The same things were measured in two ways. Each way mixes the same 9 hidden numbers, adds some noise and spreads widely along 5 directions of its own, which tell nothing about the thing.
(in the rows, 128 means zero)
Some things both ways: the first way, then the second way.
[169 120  80  94 175 131 161 148 104 154 141 116 130 174 132 150 106 151
 150]
[201  82 115  78  92 141 163 102  94  81 135  76 133 134 160 126 139 103
 106 123  83  86 158 152 151 114]

[156 154 174 135 144 131 137 129 193 194 161 115  85 221 149 177  61 211
 193]
[174 140 108 142 124 108 126 162 127 117 142 122 109 153  94 125 119  94
 127  85 107 114 122  97 136  78]

[177 128 121 145 138 127 213 153  68 138 140 104  58 141 101 159  72 145
  97]
[151 120  98 109 119 104 128 100 162 135 166 113 112 129 116 121 150 149
 115 135 134 119 152 165 164 151]

[194 112  73  91 136 157 154 167 143 103 143  68 131 104 121 118 129 115
  97]
[ 99  89 150 143 127 134 160 100  89 123  97 128 156 102 162 126 106 126
 146 141 125 108 187 138  82 132]

[148 118  96 114 123 153 110 143 167 148 178 135 135 174 120 138 144 141
 134]
[ 57 152 114 186 151 110  56 159 169 152 119 135  99 127  49 102 102 175
 137 122 173 150 161  58 142 170]

[153 141  76 112 116 116  93 145 208 149  56 108  92  94  98 104 159 111
 125]
[125 155 147 126 104 164 115 115  71 103  25 154 122 136 143 132 120 149
 101 136 114 175  99 103 152 131]

[102 123 199 149 111 124 125 103 118 104 136 134  83  91 148 150  97 103
 141]
[106 155 153 124 126 127 169  98 105 126  77 219 144  83 188 122 113 142
 146 148 130 191 209 189  77 191]

[181 117 130 123  90 124 179 153 102 116 166 100  95  78  97 136  93 106
  82]
[ 75 148 129 162 133 155  85 144 143 153 154 104  73 147  62 150 137 177
 181  89 144 133 146  92 141 127]

[129 119 127 135 109 165 109 139 137 122 123 103 222 188 129 167 130 149
 156]
[134 169 153 150 143 112 110 149  98 118 119 126 127 130 132 126 149  92
 131  84 130 114  91  69 117  78]

[ 74 133 176 126 131 142  95  70 107 128 115 166 176 120 157 143 149  94
 160]
[243 150  89  54 115  99 111 142 130  53 144 119 140 152 180 126 161  77
  54 145  92 152  80 130 186 149]

[ 77 151 176  86 136 117  79  89 120 140 148 163 190 136 132 142 179 119
 165]
[103 151 141 157 125 139 107 155  89 108 159 112  60 126  67 116  98 155
 166 103  97 132 153  99 129 131]

[150 138 125 146 103  85 167 187 118 128  58  74  91 130 106 144  56 153
 102]
[120 142 135 128 151  89 146 133 134 147 126 138 128 118 115 106 131 144
 128 115 124 147 167 168 101 155]

[ 99 105 132 115  90 106 104 154 117 111 126 143 149 138 134 152 111 101
 132]
[114 139 124 131 180  63 123 143 183 160 175  93 152 116 101 119 158 135
 129 105 159 113 176 152  92 157]

[113 124 122 100 128 102  72 176 165 116 101 107 117 116 124 149 103 108
 141]
[ 74 179 137 174 159 136  64 136 126 130 112 116 105 130  98 162 134 149
 151 102 151 130 147  60 115 136]

[ 98 129 133 179 150 145 146 132  44 124 144 156 142 155 110 148  95 131
  97]
[167 142 104 120 114 114  87 129 178 137 186  86 133 136 117 151 169 130
 120 128 167  95  94 110 178 111]

[139 128 125 169 103 142 155 134 133 155 191 155 104 169 105 136 127 151
 110]
[ 89 140 136 142 120 130 109 143 162 156  87 157 132 132 107 103 138 167
 134 122 172 171 123 104 152 149]

[ 96 145 139 147 158 135 142 132  66 119 168 145 180 118 132 116  92 121
  84]
[153 104 155  98  89 193 127 150  87  88 121  94 155 127 170 155 135 120
 164 132 118 116 122  99 125 104]

[ 86 108 130 126 114  90 102 132 118 130  88 157 128 170 157 134 106 133
 153]
[205 122 122 101 120 112 147 141 126 168 195  46 117 134  87 130 161 136
 134  64 105  62 147 154 128  64]

[131 133 137 150 118 135 164 128 113 102 102 105  88  79 135 116  99  96
  84]
[147 145 139 115 126 121 119 120 134 142 141 137 170 114 185 149 167 116
 131 139 160 122  89 132 124 113]

[ 88 158 139 145 136 117 131 110  64  99 127 151 152  41  86  86 180  83
  57]
[133 105 105  92 101 160 110 142 118  98 119 111 115 157 123 131 105 173
 114 175  96 177 108 144 173 178]

[160  93 137 151  76 130 176 128 139 111 128 111  84 148 149 140 123 140
 141]
[155 131 133 105 129 104 162 115 133 179 128 145 142 136 154  98 178 126
 122  80 129 127 118 153 131  97]

[199 107 103 112  98 128 130 154 155 140 124  85 142 115  99 159 104 135
 156]
[ 90 148 110 155 164  88 122 143 155 123 114 146 104 138  77 128  99 143
 127 123 123 172 195 142 106 183]

[182 117  74 125 195 100 148 139  97 168  83 121 103 144 114 145  89 174
 183]
[144 116  93 101  97 138 136  91 144  94 107 161 111 128 147 134 121 144
 114 163 119 167 190 165 160 195]

[100 103 172 118  85 128 104 139 110  48 142 115  76  35 122 136 145  43
  89]
[111 159 120 151 139 155  92 110 113 157 145  90  79 156  94 179 153 168
 156  85 116 109 131  96 141 103]

[ 42 132 142 126 156  71  59 122  78  93  18 152 119  58 129  95 129  85
 119]
[184 136 101  97  91 137 130 101 118  91 131 128  99 126 138 141 135 138
 105 144 105 139 158 155 169 153]

[129 109  99 107  96 156 120 118 168 105 165 144  94  87 144  82 172  67
  77]
[134 126 138 128 111 164  88 135 125 154 124  85 146 137 132 143 164 148
 141 104 159  95  77  65 159  83]

Other things, the second way, with their names:
q_972: [132 112 131 113 135 129 124 160 146 152 173 100 151 141 137 125 156 132
 156 107 142 119 104 115 123 108]
q_435: [165 137  79 109 101 121  94 122 157  70 135 125  85 164 103 137 131 125
  90 153 114 156 111 116 210 161]
q_202: [116 110 159 125 125 135 163  95  79 112  73 156 172  78 200 116 114 118
 137 142 128 126 207 142  71 157]
q_890: [123 159 159 150 109 144 110 103 125 134 135 156 150  94 191 154 174  97
 168 109 184  95 121  81 122  90]
q_789: [153 114 142 129 106 153 141 144  65 108 155 104 113 126 133 131 106 119
 160 108  84  95 124 113 115  80]
q_604: [103 134 114 119 157  63 114 131 153 132 129 187 167  88 167  60 112 145
  92 181 153 177 162 149 113 225]
q_800: [191 122 121 105 121 118 140 138 143 107 119  97 177 134 145 169 141  97
 111 126 134 113 139 144 117 109]
q_227: [186  83 125  94  71 162 164 121  62 112 140 103 105 114 127  92  99 151
 134 120  67 101 171 146 140 108]
q_425: [110  87 139 131  81 177 149 117 105 101 103 133  98 141 125 123 120 129
 168 105 114 125 169 106 145 109]
q_658: [186 137 132  84 115 103 134 110 100  83 136 147 157 118 222  97 178  68
  95 132 123 124  84 119 153 121]
q_572: [214 136 129 111 100 109 133 140 117 131 164  99 147 125 137 121 159  90
 108 103 129  77  69 117 153  51]
q_821: [113 124 113 136 124 108 123  93 148 152 169 126 119 100 120 127 125 173
 136 163 146 118 172 172 132 169]
q_646: [175  99  95  96 120  91 157 142 159  67 115 130 139 171 138 125 134  69
  95 134 106 153 132 150 152 142]
q_753: [131 119 127  96  90 145 142 131 139 122 112 191 137 118 168  90 130 151
 138 153 140 191 135 151 152 176]
q_235: [130  96 114 106 104 161 141 134  91 121  66 130 106 156 109  95  93 171
 114 121  79 173 160 126 147 154]
q_734: [126 104 168 115 132 134 169 159 102 121 145 103 155 119 148 121 137 109
 177 101 119 112 146 143  77 102]
q_731: [130 138 103 111 137  90 104 127 168 110 158 147 150 133 164 130 152 121
 104 177 152 163  83 148 159 177]
q_568: [ 81 122 163 131  89 148 128  95 113 121  81 194 134  80 180  69 139 149
 144 155 174 156 143 109 150 166]
q_319: [194 101 113  67  88 167 175 115  88 114  90 122 109 170 150 120 144 134
 113  87  59 149 153 152 154 111]
q_461: [175  93 104  98  85 140 152 103 113 122 125 139 133 133 157 120 117 141
 113 158 103 132 124 167 162 129]
q_241: [159 145 132 120 121  87 135 128 154 141 120 150 176  95 154 113 142 120
 104 151 167 135 121 160 125 136]
q_725: [ 97 140 111 174 150  74  89 175 190 181 158 138 133 144  61  95 118 152
 128 129 172 144  81 106 145 125]
q_840: [146 136 109 122 109 125  88 150 158 110 149 135 140 135 135 133 132 130
 122 161 154 144  80 110 173 142]
q_945: [117 121 124 137 121 145 132 137  99 147  94 158 137 123 131 128  80 169
 138 151 107 163 149 143 105 146]
q_21: [ 96 179 152 139 131 129  92 148 147 159 182 113 104  99  90 129 156 184
 170 117 165 135 124 127 134 145]
q_74: [115 127 153 127 111 128 140 148 124 123 117 127 121 116 101  99 127 149
 142 123 137 145 131 141 133 134]
q_950: [193 125  90 112 152  55 141 167 173 115 204  90 140 135  89 133 113 101
 109 129 104 112 171 183 108 144]
q_194: [ 57 185 143 199 193  76  60 128 154 184 183 105 121 113  97 132 168 133
 152  90 187  81 106  58 105 103]
q_316: [126 132 111 146 138  85 100 164 176 117 179 123 123 136  98 106 136 101
 134 115 156 114 121  88 144 125]
q_45: [113  95 116 139 131 118 136 105 129 166 137 125 156 113 135 122 104 163
 133 160 136 115 159 160 108 143]
q_546: [111 145 128 167 109 150 110 119 113 150 186 122  68 122  87 144 125 157
 187  95 126  97 146 108 137  90]
q_254: [134 114 120 117  99 145 126 133 106 117 123 136 106 126 120 100 105 162
 130 140 106 150 142 128 151 149]
q_824: [175  97  91  98 111 138 137 123 129 120 146 113 126 153 137 139 123 133
 121 127  90 127 153 140 144 132]
q_192: [155 177 107 115 106 147 104 120 118 137 104 166  76 156 122 115 154 156
 114  87 112 171 105  94 186 121]
q_980: [153 162 133 149 111 160  96 136  99 132 137 109 104 132 110 163 133 132
 154  88 122 101 121  72 134  72]
q_391: [142  92 140 141  85 148 162  97  92 112  90 165 151 124 189 127 126  80
 144 124 131 100 118 103 127  69]
q_563: [147  70 114 113  91 163 154 116  98 137 109  92 122 148 106 127 102 167
 132 134  88 113 144 152 146 107]
q_538: [136 147 150 128 121 125 141 125  99  77  72 166 126 135 164 113 149  77
 120 103 123 151 125  95 131 115]
q_986: [111 112 129 124 110 151 139 138  83  99  81 144 107 146 118 110  86 155
 129 146  88 172 136 133 136 151]
q_804: [108  92 137 116  87 181 135 102  79  78  94 144 103 153 172 116 136 118
 146 132 104 139 115  92 169 122]
q_342: [156 117 108 112 127  97 121 123 139 113 126 113 119 155 120  98 156 112
  92 110 122 126 112 109 171 124]
q_97: [150 144 138 141 122  87 136 119 104  96 138 123 113  95 107 105 110 115
 111 143 119 109 150 149 127 133]
q_330: [111 104 159 135  96 168 167  94  72 102 104 122 112 103 142 145 111 136
 172 125 109 110 200 154  99 120]
q_110: [ 73 162 128 171 132 151  73 119 130 114 142 131  79 138 113 163 138 142
 169 113 146 130 133  67 146 137]
q_90: [ 82 143 155 125 122 149 104 141 142 146 143 141 141 108 145 124 152 172
 166 147 171 161 109 128 133 168]
q_441: [130 121 104 137 163  57 117 155 174 107 127 140 164 175 142 107 151  64
  89 129 147 141  66  95 145 120]
q_81: [197 126 140 116  77 170 147 134  72 133 150  94 106 151 123 153 139 124
 150  92  86  92  55 126 154  23]
q_482: [ 75 108 167 178 121 168 113 131  81 164 174  95 127 111 128 147 124 140
 212 102 143  62 109  77  96  57]
q_871: [142 110 140 132 115 146 145 163 107 160 144  85 114 152  78 129 125 143
 162  79 106 104 110 128 121  60]
q_346: [138 130 142 132 119 124 152 142 103 117 129 154 125 145 154 118 142  86
 151  92 111 128 100 112 121  80]
q_124: [117 131 134 121 158 101 107 159 127 105  99  87 152 128 104 117 122 134
 101 133 129 141 153 118 112 165]
q_488: [192 120  82  97 124  94 142 107 158 145 155 128 153 146 158 146 149 119
  94 135 120 124 128 171 145 128]
q_355: [173 109 118  99  95 126 143 136 120 106 134  92 107 127  90  95 118 147
 111 126 103 121 159 153 160 136]
q_376: [116 161 144 158 136 141  75 139 113 177 170  84 126 115 108 149 149 163
 159 100 156  84  90  78 125  83]
q_412: [176 126 102 118 133  66 123 121 149 125 170 109 145 122 131 110 140 112
  85 150 129 104 109 155 145 133]
q_642: [177 106 106  85 139 102 131 149 128 128 117  67 166 150 114 117 128 145
  70 142 102 134 116 159 135 143]
q_491: [107 110 145 139 132 129 153 138 127 141 107 136 138 143 133 117 143 109
 160  84 133 127 148 110 104  98]
q_73: [177 130 108 122 113 137  92 147 117 143 128 102 143 154 136 128 142 125
 107 106 123 107  68  70 163  78]
q_64: [116 144 132 143  82 181 114 125 117 139 143 151  75 124 106 134 123 172
 183 107 130 139 149 105 155 115]
q_207: [160  84 130  91  96 159 163 146  90  77 111 104 136 125 135 127  91 134
 139 143  80 137 191 160 112 153]
q_65: [160 109 137 138 106 107 146 105 101 128 174  90 120  97 117 111 130 123
 133 128 120  63 141 152 129  87]
q_738: [140  82 109 115  85 139 156  99 135 101 115 159 124 133 156 111 118 119
 131 149 122 137 163 145 154 146]
q_383: [105 185 172 165 158 120 119 128 117 132 109 144 155 123 168 184 171  84
 161  93 164 123  94  98  84  84]
q_987: [152 104 126  93  96 157 163 107 102 137 124 147 138 133 183 133 140 140
 144 130 105 146 126 163 133 122]

Some of these things the first way, each followed by its name:
[ 69 147 176 178 143 140 103 118 121  87 123 130 126 100 130 114 144 125
 107] -> q_945
[111 116 157  81 135 175 109  70 106  88 251 165 171  85 135 115 246  80
 128] -> q_804
[101 139 155 107 159 117 108 138 103 130 169 146 106 124 118 147 113 123
 129] -> q_330
[ 83 156 161 135 118  88 138 113  87 161 109 174 110 131 120 135 109 116
 114] -> q_21
[170 119 162 139 103 174 201  46 121 150 231 163  94 110 153 112 155 113
 121] -> q_753
[129 133  98  66 119 132  64 123 207 198 188 185 158 198 128 161 177 121
 192] -> q_124
[ 87 120 172 108 121 189 112  55 144 115 211 176 154 157 178 139 218  88
 154] -> q_604
[111  91 144 174 119 127 142 133  66  90 149 139 170 153 133 149 126 150
 148] -> q_319
[141 121 153 129 102 139  95 133 170 134 129 115 142 124 122 176 106 118
 170] -> q_383
[142 146 107 165 191 123 173 135  84 136  84 110  95 145 114 119 108 180
 122] -> q_461
[ 98 124 199 155 100 164 122  96 100  81 176 122 194 116 140 137 153 125
 127] -> q_346
[ 40 151 190 120 208 131  36  94 177 141 182 185  98 192 168 137 172 173
 200] -> q_391
[131 158 144 127 150 113 127  86 173 177  94 140  86 132 141 114 143 157
 168] -> q_81
[136 134 151 150 183 121 162  96 109 160 157 156 104 177 147 154 133 183
 200] -> q_987
[143 132 127 120 117 129 141 142 120 120 119  92 154 112 131 108  97 134
  93] -> q_316
[ 97 133  99 163 176 138 126 149  76 135  97 138 195 217 125 162 126 173
 151] -> q_376
[148 101 157 161 119 165 164 103 116 101 158 121  73 107 146 148 114 111
 136] -> q_488
[ 85 166 200 138 141 156 110  92 131 146 243 177 127 161 111 164 180 138
 141] -> q_986
[106 133 100 117 171 119 101 127  93  97  42  96 243 116 137  93 150 145
 137] -> q_789
[131 122  88  94 174 107 108 179 151 121  76  91 116 154 156 131  83 145
 145] -> q_202
[136 125  97 134  96 151 134 136 144 132 150 141 145 139 110 129 163 102
 102] -> q_642
[127 127  62 127 138 101 124 148  85 149  59 134 184 153 103 102 124 149
 109] -> q_355
[191 130  82 115 140 129 152 130 104 143  89 100 124  77  84 115 121 119
 110] -> q_435
[187  96 115 144 102 154 168 154 118 118 189  96 176 165 122 153 105 166
 136] -> q_491
[171 130 105 114 185 119 156 129 123 151 142 117  86 139 127 119 114 174
 150] -> q_738
[112 132 123 116 148 156 137 137  88  62 141  93 181  87 132  95 162 107
  68] -> q_482
[ 78 149 172 162 120 143 124 113 125 121 110 135 108 147 151 118 105 128
  91] -> q_572
[ 39 154 182 150 158  83  59 125  94 137  69 159 185 147 137 147  82 152
 171] -> q_950
[116 130 139 112 134 128 121 103 115 164 185 168 228 191 146 150 145 160
 184] -> q_734
[108 143 115 122 129  98 138  99  96 137 106 165 146  83 119  89 162  97
 105] -> q_90
[146 157 105 152 134 121 129 124 180 186 100 128 124 181 107 115 146 192
 149] -> q_725
[121 130 155 155 145 115 156 113  79 118 124 132  98 102 135 112  95 142
 113] -> q_64
